There are 9 hidden switches. A switch that is on adds its own fixed numbers to the row, and there is some noise. The rows also spread widely along 13 directions, which tell nothing about the answers.
(in the rows, 128 means zero)
Known rows, each followed by its switches (1 for on, 0 for off):
[174 114 102 173 158 115 103 146  78 120 129 126 139 126  80 110  61 121
 166 153 144  87 123  90 119] -> 1 0 0 1 1 0 0 1 0
[141 203 105 155 165 159 113 191  91 157 130 141 147 121  85 105 111 134
 178 126  52  91 187  95  91] -> 0 0 0 0 1 1 1 1 0
[124 156 129 136 110 140 127 151 116 113 143 128 142 146 195 121  79 127
 119 145 116 123 139  89 138] -> 0 0 1 1 0 0 1 1 0
[154 163 110 155 143 158 105 144  66 120 150 114 115 108 164  98  93 116
 131 171 111 109 163 115 114] -> 1 0 1 0 1 0 1 0 0
[130 132 139 117  90 161 134  88 139 103 158  98 119  90 104 145 151 138
  73 175 110 119 130 141  77] -> 1 0 0 1 0 0 0 1 0
[ 65 183  98  87 145 157 144 158 119 186 144 126 150 150 119 102 101 124
 133  97  90 167 145 102 139] -> 1 1 0 0 0 1 0 1 0
[146  90  86  98  82 112 155 156 115  98 155  98 152 130 152 106  41 100
 167 127 100 150  92 100 144] -> 1 0 0 1 0 1 1 1 0
[131  73 106 112 129 110 101  84 160 125  99  91 145 136  98  75 102 156
 126  96  78 193 141 143  91] -> 0 0 0 1 1 1 0 1 0
[127 147 135  91  79 140 161 142 162 112 120 127 151 139 135  90  81 109
 152 101 108 180 108  79 184] -> 1 0 0 0 1 1 0 0 0
[174 129 112 143  92 150 133 129  73  79 107 119 101 105 105 120 103 145
 132 165  92 112 120 101  59] -> 1 1 0 1 0 1 0 1 0
[129 102 117 135  98 156 103 118 111  89 120 102  95 106 124  69 108 114
 150 157 122 176 160 107 109] -> 0 1 0 0 1 0 0 1 0
[151 132 126 172  68  99  85 121 149  90 137  98 115 100 135 108 101 141
 148 157 149 163 161  71 105] -> 0 1 1 1 1 1 0 1 1
[128 115 162 102 101 149 175 138 175 120  99 133 173 161 118 134 117 145
 114 114  67 132 108 113 119] -> 0 0 0 0 1 0 0 0 0
[165 161 116 122 105 163 104 113  91  94 113 110  75 109 161  89 119 141
 106 140 105 168 146 115 103] -> 0 0 1 1 1 0 0 1 0
[144 156 151 174  95 110 112 129 127 111 133 144 131 125 131 150 107 125
 123 156 174  99 132  61 136] -> 0 0 0 0 1 1 0 0 0
[158 170  91 115  84 109 135 172 142 130 178  93 130 113 185 108  79  97
 166 101 107 174 136 103 171] -> 1 0 0 1 1 1 0 0 0
[ 77 160 109 128  79 167 121 145 155 136 173 108 124 105 130 104 154 137
 131 137  83 152 199 114  95] -> 1 0 0 0 1 1 1 1 0
[105 120 135 116 132 137  99  70 135 130 124 110 165 117 131  75  77 120
 107 150 100 174 150 127 121] -> 0 1 0 0 1 1 1 1 0
[ 69 174  95 179 129 176  97 100 114 159 122 176  71 140 121  73 138 130
  88 139 157 136 194  59 131] -> 0 0 1 1 1 1 0 1 0
[120  32  90 140  12 140 182 122 163  61 146 132 100 136 136  81  82  96
 129 156 146 132 109  84 142] -> 1 0 0 1 1 1 0 1 0
[132 132 107 101 155  91  86 105 105 166 124  93 142 127 136 134 106 153
 131  92  96 206 122 130 108] -> 0 0 0 0 1 1 0 0 0
[154 154 159 143 109 142 124 123 140 101 108 131 142 130 117 104 101 127
 124 138 139 129 126  83 148] -> 1 0 0 0 1 0 0 0 0
[101 132 112 151 127 134  74 110  93 112  91 109  96 141 117  94 152 179
  79 129 149 141 169 100  63] -> 0 0 0 0 0 1 1 1 0
[ 65 123 140 163  88 156 152 152 173 127 163 140 144 143 122 136 135 113
 115 168 140  86 170  85 118] -> 0 1 0 0 0 0 0 1 0
[123 148 139 116  97 158 148 125 155 124 133 116 135 131 162 108 134 128
  94 126  78 137 150 139 114] -> 0 0 0 0 1 1 0 0 0
[105 126 143 126  93 129 104 170 154 118 190  76 183  79  96 108  70  87
 215 174 127 137 154 103 155] -> 1 0 0 1 1 1 0 1 1
[145 133 129 118 114 136 128 131 108  96 116  99 149 130 162  80  62 116
 121 138 123 133 121 107 147] -> 1 0 0 1 0 1 1 0 0

New rows, each followed by its switches (1 for on, 0 for off):
[ 99 152 119 162 157 134  61  98 124 148 130 114 115 121 118 100 156 151
  96 125 121 139 193 132  83] -> 0 0 0 0 0 1 0 1 0
[ 86 170 105 161 128 152 103 195 129 153 146 119 133 139 179  68  94 124
 190 110  96 146 208  91 146] -> 1 0 1 1 1 1 0 0 0
[ 79 129 167 137  96 179 125 117 131 105 115 123 157 134 170  84 108 136
  95 167 113 118 161 117 119] -> 1 0 0 0 1 1 1 0 0
[ 87 148 117 126 131 148 142 171 141 164 174 106 157 142 140 117 113 110
 122 135 127 113 158 126 144] -> 1 0 0 0 1 0 0 0 0
[107 128 124 101  79 123 134 127 203 115 146 106 164 152 166  66  77 117
 117  98 134 189 136  93 189] -> 1 0 0 0 1 0 1 1 0
[ 83 104 136  92  80 175 132 140 117  88 131  88 121 134 163  71 105 120
 110 155 145 161 137 130 137] -> 1 0 0 0 1 0 0 1 0
[ 77 161 157 139 134 154  88 121 138 143 131 123 147 131 122 136 150 166
 122 132 103 141 165 113  94] -> 1 0 0 0 0 0 0 1 0
[149 160 114 121 104 153 155 145 146 113 141 117 127 122 122  94 113 105
 131 114  92 130 135 112 141] -> 1 0 0 0 0 1 0 0 0
[ 70 182 114 146 142 156 128 171 189 186 173 145 165 145 109  95 121 112
 160 103  93 129 195  95 160] -> 1 0 0 0 1 0 0 1 0
[159 153 145 114 139 121  97 123  80 117 104 113 138 113 117 137  94 132
 164 126 102 168 108  97 121] -> 0 0 0 0 0 1 0 0 0
[173 150 100 131  75 144 149 153  95  94 138 117  88 102 142 103  96  90
 156 149 117 151 132  84 131] -> 0 1 0 0 1 1 0 0 0
[128 124 129 137  93 140  98 103 154  99 153  86 124 112 180  66 101 119
 115 143 120 176 169 138 126] -> 1 1 0 0 1 0 0 1 0
[114 144 113  96 103 141 152 159 145 132 167  69 160 117 134 102  99 108
 121 145 112 145 149 126 129] -> 1 1 0 0 1 0 1 0 0
[ 96 194 120 114  89 190 151 199 127 110 102 132  95 158 127  92 154 153
 114 113 110 137 171  63 113] -> 0 0 1 0 0 0 1 1 0
[153 138 159 142 137 125  69  80 113 110 117 115 160 105 136  92  69 144
 136 153 104 154 127 120 118] -> 1 0 1 0 1 1 0 1 1
[155 178 154 137  93 160 101 135  80  79 103 119 117 106 137  97  93 142
 135 161 130 129 133  88 113] -> 1 0 0 1 1 1 0 1 0
[111 181 122 134  87 172 122 125 140 113 132 133 118 127 162  63 118 131
 100 128 106 146 172  99 134] -> 1 0 0 0 1 1 1 1 0
[ 65 136 152 107  68 179 109 113 185 101 119  95 119 123 129  65 148 147
 112 129 128 197 176 106 130] -> 1 0 0 1 1 0 0 1 0
[128 215 142 139 188 154  55  92 127 168 102 128 135 106  87  73 121 140
 146 107  83 198 189 102 125] -> 0 1 0 0 1 0 0 1 0
[ 98 133 128 128 127 141 117 115 130 134 107 135 149 151  97  78  89 134
 117 120 140 141 132  91 141] -> 1 0 0 0 1 1 0 1 0
[147 153  78 153 103 131 129 151 153 113 152 106  96 139 147  48 117 103
  87 112 159 111 180 119 143] -> 0 0 0 0 1 1 0 1 0
[146 108 129 155  94 143 111 116 162  85 134 122 121 132 172  79 104 132
 137 129  95 145 157 120 122] -> 1 0 1 0 0 0 0 1 0
[122 130 126 146 119 130 116 128 139 125 124 113 139 129 100 100 120 137
 117 132 137 125 151 104 114] -> 1 0 0 0 1 1 0 0 0
[ 76 106 116 145  74 170  94  72 123  88 135  90  68 121 143  66 164 153
  15 187 205 137 182 117  82] -> 1 0 1 0 1 0 1 1 0
[116 193 123 112 107 142 104 135 104 130 143 110 135 106 108 107 105 126
 131 140 138 155 145  79 136] -> 1 0 0 0 1 1 1 1 0
[127 152 160 132 107 145 102 105  95  86 101 107 118 127 148 110 115 148
  79 162 170 123 126 100 118] -> 1 0 1 0 0 1 0 0 0
[147 182 144 139 143 147  78 135 105 121  98 101 128 100  77  95 128 157
 141 140 103 139 162 108  86] -> 0 0 0 1 1 1 0 1 1
[119 193 140 153 121 188 125 128  86 121 130 140 109 126 183  93 126 124
  74 161 117  89 165 128 117] -> 1 0 0 0 1 1 0 0 0
[109 171 121  93  83 145 146 120 199 121  97 104 136 167 166  35 117 154
  59  63 100 195 156 120 138] -> 1 1 0 0 1 1 0 1 0
[134 115 136 163  92 121 104  84 141  85  83 104 116 161 152  86 135 199
  10 130 173 102 144 127  67] -> 1 0 0 1 1 1 0 1 0
[162 138 163 184  92 129  88 106 199  77 109 132 132 126 149  73 105 143
 135 132 123 141 179  83 134] -> 0 0 1 1 1 0 0 1 0
[ 95 157 131 127  97 153 128 131 142 138 107 141 119 156 196  96 116 151
 130  96  85 203 148  85 136] -> 1 1 0 0 1 0 0 0 0
[209 163  92 113 131 163 198 177  40 117 134 153 126 134 174 128  39  84
 130 153  63  76  79 106 144] -> 0 0 0 1 1 0 1 0 0
[129 169 121 102 108 174 146 131 110  99 117  81 120 117 112  68 117 125
  45 168 136 102 144 126  96] -> 0 1 0 1 0 1 1 1 1
[134 208 109 118 127 112 114 177 158 153 162  95 159 131 120  81  95 119
 132  93 143 137 155 102 168] -> 1 0 0 0 1 1 0 1 1
[154 143 119 134  95 120 136 138 151 111 137 104 124 126 130 113 121 130
 106 129 128 125 145 107 114] -> 0 0 1 0 1 1 0 0 0
[163 154 111 118 126 145 136 137 138 126 143 125 131 121 113  95  98 102
 141 119  91 142 134 115 143] -> 0 0 0 0 1 0 0 1 0
[153 172 134 149  99 140 118 127 123  98 125 111 125 120 172  99 108 137
  89 146 127 109 140 102 123] -> 1 0 0 1 0 1 1 0 1
[132 161 118 118 105 139 117 159  79 112 139  90 102 103  99 152 127 136
 135 163 141 139 134  90  82] -> 0 1 0 1 0 0 0 1 0
[147 179  75 154 172 113 128 182 122 185 164 125 148 141 141 102  80 103
 161  94  85 112 168 114 147] -> 0 0 0 1 1 1 0 0 0
[121 125  98 152 118 143 101 112 104 128 141 115  92 114 145  84 100 113
 120 156 138 167 152 100 123] -> 0 1 0 1 1 0 0 1 1
[130 159 104 133 116 126 119 134 125 129 140 102 114 124 122 117 141 132
  88 129 135 128 157 105 104] -> 0 0 0 0 0 1 1 0 0
[213 123  76 203  96  94  83 136  85  86 145 129  80 110 169 104  88 137
 170 133 109 128 151  92  86] -> 1 0 1 0 1 1 0 1 0
[106 154 150  88  52 151 158 139 171  87 149 108 167 128 145  74  68  92
 115 146 153 146 122  81 192] -> 1 0 0 0 1 1 1 1 0
[117 174 118 149 157 141  58  73  94 146 128 106 107  94 107 101 143 158
  98 138 108 162 178 131  66] -> 1 1 0 0 0 1 0 1 0
[148 109 126 157  73 140 147 118  93  80 133 115 111 120 168 119 101 126
  81 184 146  93 122 114  91] -> 1 1 0 0 1 1 0 0 0
[131 147 103 119 125 123 120 133 154 141 126 111 150 148 120  97 112 162
 108  89  90 159 146 110 110] -> 1 0 0 0 1 0 1 1 0
[110 116 121 134 107 175 129 126  85  92  89 109 109 134 161  47  76 124
 110 171 122 142 161  95 112] -> 0 1 1 1 1 1 1 0 0
[151 147 128 108  72 146 160 107 202 100 160 127 151 129 183  43  60  73
 104 116 114 155 118 120 213] -> 1 0 0 0 1 1 0 1 1
[ 79 138 149  91 125 132 110 148 162 136  89  78 170 153  80  72 119 159
 127  95 148 178 151  99 136] -> 1 0 0 0 1 1 0 0 0
[129 142 116 132  40 189 189 182 169  89 170 133 121 107 109  93 113  89
 165 159  80 102 158  88 132] -> 1 0 1 0 1 1 0 1 0
[128 139 128 192  95 139  94 131 129 111 161 134 126 109 163 104 100 126
 137 170 124  97 168 103 115] -> 1 0 0 1 1 1 0 1 1
[164 124 103 127  76 118 153 164 190 113 134 123 134 133 145  84  83 103
 195  82  66 180 139  84 165] -> 0 0 0 1 1 1 0 0 0
[ 80 161 140 140 175 178 131 107 117 171 100 160 142 162 111 121 145 161
  61 141  89 103 148 101  97] -> 0 0 1 0 0 0 1 0 1
[111  82 107  80  30 185 212 113 125  81 122 142 104 147 148 108  98 120
  69 156 107 143  75  92 126] -> 1 0 0 1 1 0 1 1 0
[171 113  80 143 123 112  91 121 104 100 166  78  99 104 160  83  88 110
 128 136 144 149 143 136 127] -> 1 0 0 1 0 0 0 1 0
[135 211  92 104 138 150 119 143 130 156 141 102 142 117 146  59  78 118
 135 104  65 181 179 107 137] -> 0 1 1 1 1 1 1 1 0
[119 109 114 159 114 128 143 118 143 124 149 122 146 150 146  94  94 112
  72 148 165  77 139 123 140] -> 1 0 0 0 1 1 0 0 0
[ 68 179 138 156 141 197 122 125 125 156 130 166 117 150 150 109 154 146
  93 132  87 110 179 113 107] -> 1 0 0 0 0 0 0 1 0
[116 162 115 131  98 164 143 112 156 125 156 121 120 131 148  71 104 110
  78 145 135 136 158 108 145] -> 1 1 1 0 1 0 0 1 0
[109 158 121 173 128 131  84 102 127 137 110 127 108 134 124  96 145 165
  77 133 141 132 186 102  75] -> 0 1 0 0 1 1 0 1 0
[112 141 148 137 106 130 115  90 237 111  91 115 147 168 120  53 132 168
  67  74 133 164 160 104 144] -> 1 0 0 1 0 0 0 1 0
[132 148 115 143  86 144 138 122 149 128 152 128 122 112 133 122 124 127
 110 148 110 139 135  85 127] -> 1 0 0 1 1 0 1 0 1
[134 142 142 138  70 161 121  80  97  73  94 111  98 120 194  82 105 151
  51 174 137 144 138 104  94] -> 1 1 0 1 1 1 1 0 0
[147 160  97 141 115 127 148 143 140 143 123 141 112 148 126 107 127 130
 100 102 114 125 134  92 130] -> 0 0 0 0 1 1 0 0 1
[137 167  86 129 130 135 126 143 137 148 146 101 136 127 137  82 100 133
 121 110  85 144 170 112 120] -> 1 0 1 1 1 1 1 0 0
[142  77 136 145  71 119 144 142 128  69 118  89 142 137 127 121 111 140
  84 176 159  77 130 113  83] -> 0 0 0 0 1 1 1 0 0
[115 114 107 139  87 133 124 128 112 105 149 121 111 125 137 119 112 123
 118 146 143 128 130 101 114] -> 1 0 0 0 0 1 0 1 0
[142  98 118 178  68 118 102 116 140  78 145 131 106 114 166 106 108 120
 135 158 130 133 148  85 117] -> 0 0 0 0 0 1 1 1 1
[114 151 100 123  91 139 130 155 176 138 150 116 122 141 165  77 105 124
 140  94 103 181 153  99 161] -> 1 0 0 1 1 0 0 1 1
[132  99 143 130  78 190 146 104 135  63 102 120 125 119  95  58  99 123
  93 183 127 109 136 103 112] -> 1 0 0 1 1 0 1 1 0
[163 172 131 138  99 136 151 152 166 109 119 118 156 137 158  72  86 115
 111 124  91 122 148  99 141] -> 0 1 0 0 1 1 1 0 1
[124 106 110 166 131 113  65 125 104 116 108 101 108 137 140  78 118 160
 112 132 147 141 168 121  87] -> 0 0 0 0 1 1 0 1 1
[ 86 124 117 141  80 153 124 132 145 106 146 109 101 140 177  94 139 129
  97 137 151 149 166  95 134] -> 1 0 0 0 0 0 1 0 0
[153 171 107 192 110 143  96 160 101 107 175  96 102  83 143  86 111  93
 147 181 151  91 202 106 115] -> 1 1 0 0 1 1 0 0 0
[122 175 143 126 159 143 116 146 113 144 121 119 183 163 186  76  70 142
  92 112  98 100 146 151 137] -> 1 0 0 0 1 1 0 1 0
[106  74  91 141  62 173 183 145 149  92 118 130 109 163 139  64 114 136
  85 149 103 110 140 103  92] -> 1 1 0 0 1 0 1 1 1
[135 145 136 147 134 123 123 103 127 126  99 129 146 138  84 131 117 151
  82 140 135  98 127  84 100] -> 0 0 0 1 0 1 1 0 0
[145 148  99 141 121 160 154 168 122 143 139 153 117 115  42 118 115  99
 200 130  94 131 136  58 141] -> 1 0 0 0 1 0 0 0 0
[140 163 130 115  86 133 123 135 126 103 129  93 121 131 171 113 123 149
  86 129 135 155 137 106 119] -> 1 0 0 0 1 0 1 0 0
